There are 3 nested groupings, the coarsest first. Each group lies inside one group of the grouping before and may be the whole of it. The rows also spread widely along 3 directions, which tell nothing about the answers.
Known rows, each followed by its group in each grouping:
[ -9 -15  17  17   1  16 -24  29 -24 -42 -11 -13  22  -6  -7  19  -1   3
 -16  -6  -4]
tal dilin j663
[ 44 -34 -37  14 -58  16 -43   2  25  -6 -20 -13  -7  17  36  13  -8  12
 -46  18 -14]
kitor bas j539
[-10 -50 -19  45 -17   1 -10  49 -13 -41 -36 -22   4  19  15  38  15 -24
 -17  -3  -2]
tal dilin j888
[ -6  42  27 -43  33  44 -34 -26 -17  -6  19  13  58 -56 -22 -13  -2  27
 -23   7 -27]
tal tuza j600
[ -6  61   5 -62   0  49 -37 -43 -18  25  14  19  10 -21 -16 -11  10  25
 -35  -5 -65]
kitor vik j397
[-11 -51 -29  36 -37  15 -23  44  13 -19 -31 -35   4  19  21   5  -6 -14
 -29 -11 -19]
kitor vik j580
[ 16  39 -18 -55 -11  43 -29 -25  -3  20   6  33 -14 -16  -9  17  26  21
 -17   7 -66]
kitor Situp j829
[ -5 -31 -27 -15 -31   6 -31   0 -20  14 -41  19   1  53   0   9  37   7
 -10  25 -22]
leda Govok j544
[ -9 -63  12  66 -15   4 -27  69 -12 -50 -24 -33  31 -13   8  12   3 -20
 -27 -16  12]
tal gaso j933
[  1 -40 -26   4 -26  -1 -36  13 -16   3 -44  -5 -22  58  22   4  37 -26
  -1  27 -19]
leda Dumaz j357
[  6   7  10 -21 -10  23 -21 -12 -34   9  -7  -5  32  -8  -4 -20   2  10
  -7   9 -28]
leda keti j577
[ -4  -4 -12 -25 -19  32 -29  13  -6  10  -7  11 -10   2 -11  11  23  -3
 -29   1 -52]
kitor Situp j709
[ 34   6 -36 -26 -27  14 -26 -13  17   2 -12  30   8  27  18  40  23  -4
 -13  25  -4]
tal tuza j88
[-61  -1  31  -2  26  37 -19  23 -43 -22 -12 -39  31 -19 -26 -36   5   0
 -21 -24 -45]
kitor vik j949
[-14 -52  19  73  -3   3 -18  69 -12 -46 -22 -40  20  -4  17   1   5 -20
 -23 -19  10]
tal gaso j137
[ 21 -33   8  30 -52  17 -18  14  -6 -21 -25 -47  40   1  40 -21 -25   4
 -18  19 -11]
leda keti j809
[ 19 -34 -48   8 -46  21 -27  22  14  -3 -29  -9 -27  25  23  30  20  -6
 -24  16 -37]
kitor Situp j860
[ 22  17  11 -20  -8  20 -30 -11  -4 -25  20  11  65 -49  16   2 -18  23
 -20   3  -4]
tal tuza j522
[-24 -35  28  18  -4  11 -19  19 -43 -34 -32 -47  34   2   7 -41  -3 -15
  -4   6 -21]
leda Dumaz j129
[  6 -54 -19  45 -30   1 -23  45  -3 -37 -33 -19  -6  41   8  45  11 -24
 -15   7   6]
tal dilin j663
[ 21 -31 -15   6 -44  -8 -27  -2  -8 -15 -38 -13  -4  48  26   1   7  -7
  -9  23 -10]
leda Dumaz j129
[ 38 -45 -41   6 -62  -7 -33  -6   6 -12 -36  -5  -3  58  40  11  -8 -11
 -21  26 -12]
leda Dumaz j129
[ 18  33  41 -16   2  39 -26 -16 -11 -17  33  10  48 -56  -4  -8 -25  37
 -43  -8 -17]
tal gaso j137
[ 10 -41 -23  27 -41   1 -25  29 -10  -8 -38 -27  13  33  27   4  -1 -12
  -4  15   0]
leda keti j577
[-41  -9  56  -5  19  27 -18   2 -61 -32 -18 -44  48 -25 -16 -53  -2   0
  -4   2 -27]
leda Dumaz j129

New rows, each followed by its group in each grouping:
[-49 -49  17  23   3   2 -17  35 -52 -15 -56 -28  24  21 -12 -15  30  -9
  -3   3 -18]
leda Govok j544
[ -3  -2 -23 -25 -17  34 -29   8  -3  17 -14  16 -24  18  -6  25  38  -6
 -27   6 -55]
kitor Situp j709
[ 23  12  23 -10 -35  31 -21 -20 -10  -1   4 -21  47 -27  29 -34 -33  28
 -21  22 -26]
leda keti j809
[ 28  15  29 -31 -23  24 -27 -44 -27 -20   5  -5  50 -26  20 -51 -43  27
 -22  17 -19]
leda Dumaz j129
[ 13  -6 -27 -10 -40  35 -26  -2  12   2  -7  -3  14   0  18   3 -16  14
 -37   5 -33]
kitor vik j580
[ 31 -38 -31  21 -54  -3 -17  13   5 -11 -34 -16  10  38  38  10  -3  -3
 -14  26  -3]
leda keti j577
[  9  42  26 -42  25  45 -20 -28 -25  -5  30   9  63 -55 -13 -16   2  26
 -13  11 -28]
tal tuza j88
[-11 -14  11  13 -25  23 -29  16   0 -38   0 -39  53 -30  21 -38 -61  15
 -43 -19 -15]
kitor vik j949
[ 28  17  26 -37 -30  19 -28 -41 -23 -17  10  -8  54 -29  22 -50 -45  30
 -23  19 -29]
leda Dumaz j129
[ 23  -4 -16  -4 -41  33 -28  -5  22 -12   8 -13  36 -25  26 -17 -47  27
 -50   6 -28]
kitor vik j580
[-32 -11   9   4  -1  29 -20  32 -17 -20 -21 -30  10 -29  -9 -11  10  -5
 -12 -16 -51]
kitor Situp j829
[  3  -9 -52 -13 -30  28 -27  -3  12  27 -20  11 -29  39  -4  30  36 -11
 -19   6 -43]
kitor vik j580
[-15  -1 -25  -9 -18  27 -32   0  -2   7 -24  -9 -11  29   6  14  22  -4
 -25  -4 -43]
kitor vik j397
[-18  -6  -7  -3  21  21 -25  10 -10  -1 -15   6   8   6 -22  24  41  -8
  -3   0 -20]
tal tuza j600
[-20 -19  44  37   7  21 -19  45 -23 -47  -2 -34  53 -44  -2 -22 -20  -1
 -31 -20   3]
tal gaso j137
[ 12  23  22 -23   0  22 -20 -10 -19 -24  16   7  40 -38   3  13 -20  24
 -26   6 -19]
tal dilin j888
[ 32  -7 -44 -14 -24  12 -34  -5  25  -9  -7  22  22  13  24  34  -1  12
 -23  17  -8]
tal tuza j600
[ 26 -45 -32   3 -56  -1 -46  -1   3  -2 -32  -4  -5  51  38   1   6  -8
 -16  36 -13]
leda Dumaz j357
[-28  14  18  -9  26  32 -20   6 -23 -19  -5  -3  45 -33 -18  -8  19  -1
  -7  -8 -25]
tal tuza j600
[  7 -39 -19  34 -31   2 -25  29  20 -39 -23  -9  38   4  27  15 -11  -8
 -22  10   7]
tal tuza j600
[-44  -3  13  -4  23  36 -11  34 -35  -6 -27 -23  -5 -21 -29  -7  40 -12
 -10 -17 -60]
kitor Situp j829
[  1 -55   6  35 -42  -3 -21  26 -19 -47 -36 -48  31  19  38 -33 -25  -9
 -14  14   0]
leda Dumaz j129
[-46   3  54   1  27  45  -6   4 -58   5 -17 -39  35 -28 -27 -36  17   3
   1  -5 -43]
leda keti j809
[ 37  -8 -31 -11 -52  15 -20 -21   7  21 -20   3  -3  31  28  14  18   7
 -13  30 -25]
leda keti j809
[-17 -40   2  39  -7   7 -20  49  -5 -48 -28 -26  39 -12  15   5 -10 -11
 -14   0   9]
tal tuza j600
[-15 -24  -2 -12   0  16 -34  -1 -34  16 -34  -3 -20  44 -10  -7  37 -19
   5  18 -38]
leda Dumaz j357
[-22 -59  30  40 -36  -1 -17  43 -31 -64 -31 -55  89 -27  32 -54 -57  19
 -28   6  10]
leda Govok j544
[-48   4  46   3  38  27 -17  23 -57 -34  -5 -26  33 -38 -24   2  17   4
 -13 -15 -22]
tal dilin j888
[ 33  -6   7 -20 -37   8 -33 -28 -17  -8 -12  -3  28   2  27 -24 -21  16
 -19  25 -25]
leda Dumaz j129
[-17  -2  13  -2  -4  19 -25   6 -41   3 -21 -18  21   4 -10 -17  16   4
   1   6 -29]
leda keti j577
